The rows of a group lie close to one hidden flat surface of 7 dimensions, which may be shifted away from zero. Surfaces can cross.
Known rows, each followed by its group:
536  -46  -187  -134  -393  133  319  -40  -305  -86  101  -92  96  -211 -> T
1  -561  275  115  -183  -3  -216  -137  146  153  -119  -98  -58  93 -> T
166  17  267  109  214  -57  -72  -54  42  81  -293  46  -47  -9 -> P
170  -221  554  -200  -103  323  -94  -358  -217  -299  -17  -182  -104  -95 -> T
33  283  -185  -62  -60  -56  126  -51  31  -154  46  29  12  -12 -> R
69  234  -165  -394  -301  -222  -59  280  -24  -247  79  -272  -42  249 -> P
-262  -101  11  -79  -6  -30  172  -17  -102  -222  422  -257  88  50 -> P
-41  -77  -68  20  -74  -9  13  47  -33  13  134  34  29  31 -> P
-48  -59  -287  -174  -7  189  -47  25  187  47  326  177  -103  -147 -> D
87  -218  333  125  93  10  104  -251  -82  -88  87  -6  37  -65 -> D
63  138  -100  81  120  -28  179  55  -189  36  21  15  115  -92 -> T
-12  -28  -2  -76  41  15  -113  -17  223  -6  55  140  -94  -13 -> T
199  136  28  -60  50  7  186  27  74  -121  -154  84  63  -130 -> P
173  -240  145  -3  20  -85  -145  13  -20  110  55  87  -84  77 -> R
162  -30  29  58  -131  -32  -132  -70  -67  110  -242  -20  -59  87 -> D
85  281  -42  96  46  15  -118  -569  100  -59  70  31  -225  19 -> D
-127  -320  -142  -120  130  242  -19  409  69  232  187  135  39  -190 -> D
3  200  301  -41  363  -92  30  -119  173  -91  -153  -154  -40  -34 -> P
-331  326  -85  76  443  35  89  98  -20  76  -16  -55  67  -80 -> D
17  -16  -20  29  -22  -36  -28  16  -98  71  -33  -95  0  36 -> P
-50  -170  339  227  366  78  115  -223  88  0  65  130  33  -149 -> P
-75  -44  286  39  276  -19  139  144  -150  -55  -55  -135  125  -34 -> D
-238  57  -324  168  -165  -37  157  205  130  169  -390  -215  194  35 -> T
495  -95  22  136  109  -257  121  -4  -426  249  258  -37  38  39 -> R
-314  27  228  -18  36  37  -72  138  -55  -145  -173  -127  72  129 -> R
-109  -437  379  -50  -78  160  -62  -116  -281  -164  323  -95  2  47 -> R
-161  542  84  31  262  -158  267  -127  -104  -327  -46  -213  119  37 -> D
48  64  177  166  436  -290  -188  103  108  208  -19  319  -103  130 -> T
247  -11  664  100  216  -301  241  125  10  -270  -421  10  204  63 -> D
-53  165  -136  168  220  -184  61  156  -56  220  -150  -12  73  44 -> R
-114  -277  35  68  -61  134  120  108  -338  88  156  -159  137  -54 -> D
-22  -57  118  27  91  38  0  -69  -2  4  6  37  -23  -10 -> T
-31  -375  -24  40  -294  -36  201  21  233  -88  124  47  124  -44 -> R
-489  -388  214  94  49  -204  -328  106  578  53  -43  74  -82  280 -> T
91  -71  42  83  6  -135  47  19  -21  68  -28  -12  33  41 -> R
-60  47  -545  204  -45  374  356  -147  -130  235  140  128  180  -383 -> P
-262  165  -328  54  -16  42  173  59  -137  57  99  -190  118  -27 -> P
270  -73  -287  141  -180  -208  178  213  -68  270  -157  -20  143  23 -> T
-85  -206  17  -145  -145  104  -77  -38  163  -152  273  106  -83  -17 -> R
-73  353  -126  45  143  -99  136  25  -254  -77  8  -97  92  18 -> R

New rows. What belongs after each?
-120  -228  92  66  33  13  -10  66  -60  64  101  3  44  30 -> R
61  -83  65  -75  57  -170  -113  279  -25  46  -5  41  -13  113 -> R
-53  126  -127  -55  -149  -185  6  301  -108  -75  -90  -31  91  173 -> P
197  -117  -25  -118  -276  57  -138  -99  -69  -10  114  -27  -111  56 -> D
490  138  -109  -63  32  -308  207  134  -439  32  328  -52  74  37 -> R
553  -407  246  100  -85  -7  -62  -193  -251  209  32  46  -51  -46 -> T
73  154  44  116  -236  71  198  -588  107  -293  -80  -47  -6  -62 -> R
-408  -189  -6  208  414  111  337  440  93  191  -15  177  309  -240 -> D
-136  95  -201  -134  -126  59  -119  -33  578  -106  -57  244  -129  -27 -> R
94  55  -223  -142  43  134  3  -113  208  -35  319  271  -129  -173 -> T
389  -25  296  -215  -132  -160  34  17  157  -298  -62  132  -15  24 -> D
-44  -61  -66  106  33  9  61  -1  14  141  -2  35  41  -37 -> T
-195  324  -206  -133  227  -16  -63  -126  207  46  90  -305  -141  -4 -> P
18  -61  7  147  109  -179  -9  194  -52  176  -113  1  76  64 -> R
7  56  -134  -15  101  96  5  -125  89  39  149  156  -58  -126 -> T
-186  -12  64  157  212  -40  146  54  112  -54  37  249  122  -60 -> P
-105  -19  14  410  -64  -12  4  -173  -421  255  -389  -261  128  125 -> D
-22  174  -5  120  51  -66  102  -86  40  -60  -160  24  47  14 -> D
-30  38  -76  61  -62  35  22  -143  -47  13  49  -27  -8  -14 -> D
-40  -116  143  -10  -19  -117  137  140  -96  -123  60  -68  147  69 -> T
-263  66  232  259  -53  187  17  -553  95  -178  -302  -97  -8  -21 -> R
-218  232  -235  231  100  -45  101  230  9  213  -428  22  167  2 -> D
-178  7  -159  47  -73  115  217  -4  -248  -67  191  -147  164  -47 -> D
-124  -381  53  -47  -142  -15  6  197  131  -17  151  72  69  26 -> R
-3  54  308  53  269  -149  46  36  262  -143  -111  277  18  -25 -> P
-481  301  72  186  237  57  -79  -31  -50  1  -338  -103  53  80 -> R
-257  -23  134  101  86  31  -71  19  -29  -13  -157  -52  36  67 -> R
36  -39  79  -81  11  22  -131  -61  -12  -48  105  54  -101  26 -> R
-4  -51  11  145  -15  18  181  -219  94  -79  80  129  72  -106 -> D
68  143  -32  -42  185  35  -145  -150  -157  60  252  64  -165  -1 -> R
104  -113  -118  -19  -126  -198  204  249  54  -14  106  47  143  29 -> R
-102  0  44  171  286  57  26  -76  143  153  -53  153  -25  -109 -> D
440  100  275  -42  23  -124  -62  47  -15  19  -467  -3  -53  54 -> P
94  -236  183  307  -16  43  -130  -277  -172  266  -185  -58  -39  40 -> D
-226  -40  -37  -69  -72  -10  70  203  89  -137  83  8  99  25 -> R
355  94  -449  4  -213  50  149  16  5  227  -33  72  -10  -180 -> T
204  629  -168  -174  123  -136  -34  -21  -211  -157  50  3  -106  41 -> R
41  333  -158  -223  -108  -63  94  99  64  -262  32  -32  1  27 -> D
-238  -512  87  237  -231  21  144  -79  420  51  -155  66  164  -24 -> R
89  -82  -29  -109  -228  17  167  71  -26  -153  97  -64  84  -21 -> T
95  112  -100  -63  118  89  56  -132  214  32  42  103  -77  -179 -> P
372  -107  317  26  73  -39  -72  -67  152  16  -188  306  -66  -83 -> P
-45  -18  -33  10  73  373  147  -331  -174  -14  197  -7  -14  -278 -> T
235  118  16  89  188  -128  -241  -125  60  254  -136  132  -183  40 -> R
67  -172  57  -10  -64  56  -52  -2  -149  53  62  -69  -8  -14 -> D
-30  148  -277  32  -216  -47  174  164  15  -45  -180  40  157  3 -> D
24  146  -219  113  120  -66  -88  72  241  280  -252  128  -65  2 -> T
237  -337  -31  42  -246  51  -86  44  242  181  -119  313  -50  -63 -> D
289  54  -13  -189  -148  73  190  -27  45  -185  53  24  0  -142 -> P
-19  -495  197  208  221  -15  -95  -240  36  208  506  272  -85  -32 -> T
89  -121  463  -75  390  6  -132  47  -71  25  -6  -62  -87  -21 -> D
-174  30  -265  94  193  14  -47  68  165  229  148  171  -35  -63 -> R
31  42  -346  130  -147  -13  41  98  180  291  -321  -42  47  -3 -> T
91  -264  -26  -39  143  31  -208  1  44  226  413  217  -174  -25 -> R
643  73  111  72  -229  -420  113  1  136  22  -418  7  30  125 -> R
-8  240  -352  110  2  39  -61  18  -81  315  -249  -130  -37  -14 -> P
-4  -137  84  107  -194  -79  180  -41  86  -117  -129  -71  156  46 -> R
28  -145  172  132  -21  -72  6  -48  -26  17  -104  -32  29  53 -> R
-244  -137  66  102  191  109  -24  -160  80  50  211  101  -40  -63 -> T
